There are 3 ways to turn a row about zero (a turn may also mirror it). The second row of each pair is the first, turned, with some noise. The first 27 pairs use one turn. New pairs use 2 turns, one after the other, and a turn may come again.
Known pairs, each followed by its turns in order:
[-32 -13 -30  -1  20  10 -30 -24]
[-7 33  8 11 37 29  6 17] => q425

[-14 -29 -17  22  18   5  23  -3]
[  6 -21  -3  21  21  -9 -31   1] => q238

[ 17  -6  -7 -27   4   6 -25   8]
[ -3  26   9 -20  -3 -15  20   5] => q425

[ -9   9 -15 -22  -8 -25  16 -30]
[-17   6  -3  12  -5 -29  11 -38] => q238

[ 30  11  -2  19 -14   9 -26  19]
[  1 -17  29 -12 -38   4  -7   7] => q825

[ 16  -7   1 -24  -3  31  13 -25]
[-15  29  30  -8  -2 -13 -25  -4] => q238

[-24  14 -15   4  22 -14  25 -16]
[  3  -5  -1  31  17  20   3 -28] => q425

[-12  -4  -7 -25  26 -10  24   7]
[ 18  17  -6  27  -3   0  17 -25] => q425

[ -9 -26 -19 -15  -3  -2 -11  11]
[ 23   7 -14  12  -5  13 -19   2] => q825

[15  1 -4  9 -3 28 29 -1]
[ 11 -29  -1   8 -15   7  23  13] => q425

[ -2   0 -28 -15   3  18  13  -2]
[  3  12  -3  -6   6   0 -27 -23] => q238

[ -2 -26  16  30   6 -18 -31  21]
[ 14 -16 -21  16 -47  -1  18   1] => q825

[-18   4   0  29  -5 -29  23  -5]
[ -5 -43  -6  17  -6 -12   6 -10] => q238

[ -2  23  -4 -20  -1 -24   3  -5]
[-10   1   2   5  13 -17   5 -30] => q425

[  7  -8 -32  15 -30  11 -27  -2]
[ 53  10   3  -3 -14  -8  -2  -2] => q238

[-13  -5 -18 -10  23  -1  19  25]
[27 11  2 19 21  5 11 23] => q825

[ 13  17  -2   3  -5 -31  16 -17]
[-22   5  -9 -12   8 -24  -1  23] => q825

[  0  20 -25  -6  -5  -4   3  -9]
[-8 -8 18 10 17 -5 13 -8] => q425

[ 15 -13  30 -19  17   9 -24  30]
[ -1  34 -12 -25 -37  -8   1   1] => q425

[-12 -29 -29  15  23 -22   5   1]
[ 15 -14 -14  27  36 -13  -9  -7] => q238

[ 23  -4   2 -28 -11 -29  10  -9]
[ 18  -3  -7 -16  13 -30   8 -23] => q425

[ 21  -5 -25 -27  27 -12  11  19]
[ 12   6  12  34  16  -4 -19  34] => q825

[-17  29 -27 -14  26  -4  17   1]
[-16  -6 -30 -19  17  -7 -10 -31] => q238

[-25  29  20 -13 -11 -27  16 -16]
[-21 -17 -26 -24  32  -7  10   5] => q825

[ 25  -7  -9 -17   3 -23  27  -6]
[-22  18  -3  14   9  -7 -18  30] => q825

[-11  11  15 -16  11 -19  -3 -27]
[-28   7  -8   2   0 -26  22  -1] => q238

[-26  21 -18  16  12  -8 -21  25]
[ 42 -23   0 -12  -2 -11  16  12] => q825

New pairs, each followed by its turns in order:
[ 30 -16 -24 -22  11   1 -14 -12]
[-17  -8  -4 -13  -8  17  14 -40] => q238 q425

[  1 -14  -9 -20  29  -9  23  -4]
[-23  23  26  -9   2 -20  -5   3] => q425 q825

[ 0 11  3  0 -9  4 19 23]
[  5  18   6   1 -12  -9 -19  12] => q238 q238

[ 15 -25  -5  31  19 -11   4 -15]
[ 26  13  -6 -19 -20  17 -17 -17] => q238 q425

[  1 -16 -19 -25  26  -7   4  31]
[ 26 -24  12 -19  17  21  -2  21] => q825 q238

[ -1  24  -6   4 -27  26  22 -14]
[ 15  25 -23  16 -11  15  24   7] => q425 q825

[ 17   1 -25   0  30  23  22  15]
[-14  37  -9 -21   6  23  22  -2] => q238 q425

[ 14 -32  10   5 -26  27   8   3]
[-37 -18 -12  11   7   1  12  25] => q825 q425

[  9  31  -3 -11 -17  -7 -16   5]
[  0  13 -23  16  14  -2 -18 -17] => q425 q425

[  2  21   6  -6 -27 -18  -4  -1]
[  6  21  -9   2  22   4 -19 -16] => q425 q425

[ 11 -13   7  17  -4  27  25   7]
[-14  -3  13 -24  20   9  19 -13] => q825 q825

[  6   5  10 -17 -11 -26 -29 -26]
[ 28   1 -32   4 -16  -9 -23  -6] => q825 q825

[ 19 -18  24  14 -24  17 -10 -24]
[ -8  -9 -11 -13 -31 -25 -29  -7] => q238 q425

[ 13  -2   4   0  19  -9 -22  11]
[-16  18   0 -15 -19  -2   7  -8] => q425 q238

[ -9 -28  13  14 -23  31 -13   0]
[-18  15  11 -26   8   3 -20 -31] => q825 q825

[ -1   8  -7 -14  -4  12  -2  20]
[-1  7 12 -6  5 12 -6 20] => q825 q238

[ 31  15  29   4  -4  15  19 -32]
[-34  -4 -34  16 -23 -21  -1  10] => q825 q238

[ 24 -14  14  -9 -26  16  15 -23]
[ 11  21 -10  27   2   8 -18  32] => q425 q825

[ 19   4  32  19   3   4 -29   5]
[-17  26  -7  12  10 -30  10  18] => q425 q425

[-17  13 -12  15 -14  29  16  32]
[-29  -4  32  17  21  24   1  -3] => q825 q825

[-26 -21 -16  16  -5   9  14  25]
[ -1   0  24 -31   2  15 -13 -21] => q825 q238

[ 19 -26  13 -29 -23 -18 -27 -10]
[-12  21  20  -1  25   4 -17  42] => q825 q425

[  4  25  21  -2  -2 -24 -22 -20]
[-23 -13   0  24  -8  10  -7 -33] => q238 q238

[-19  10 -14 -18 -29 -25 -20  -8]
[ 24  -5   2  22  -6   1 -40   2] => q825 q825

[  0 -16  11 -31   3 -27 -29  18]
[ -8 -33   1 -20  22 -27 -18  16] => q425 q825

[ 27  19 -29 -27  -9 -23 -23  -7]
[ -7  44  11 -30  -4 -14 -26   5] => q825 q425

[ -3  -2 -15 -19  25 -20  16 -11]
[  3   8  27   0  -8  19 -14 -26] => q825 q425

[ 13  30  17  -9  14  -5 -26  23]
[ -8  13 -25  28 -26  21   9  -4] => q825 q825

[-17  25 -14   6   9  30 -10 -30]
[ 21  19   4   7  19  14  37 -18] => q425 q825

[ -9 -19  26 -24  23  21  -1 -28]
[ 24  26  29 -14  28  -5 -10  17] => q425 q825

[ 11   8 -13  16  18   8  16  21]
[-22  -8   8   2   0  13  24  17] => q825 q825

[ 16 -28 -17   1  10  16  19 -32]
[-45 -14   8  -1  12  14 -11 -22] => q825 q425

[-13  26  20   5 -17  -9   5   9]
[ -1  14   3   5  28   4 -25  11] => q425 q425

[  1  -2  25 -18 -17  21  24  16]
[-12   2 -16  20 -15  25  18  23] => q825 q425

[ 27 -23 -10  23  31  -8 -19 -27]
[-26 -18   1   4  43  21  22   8] => q238 q238

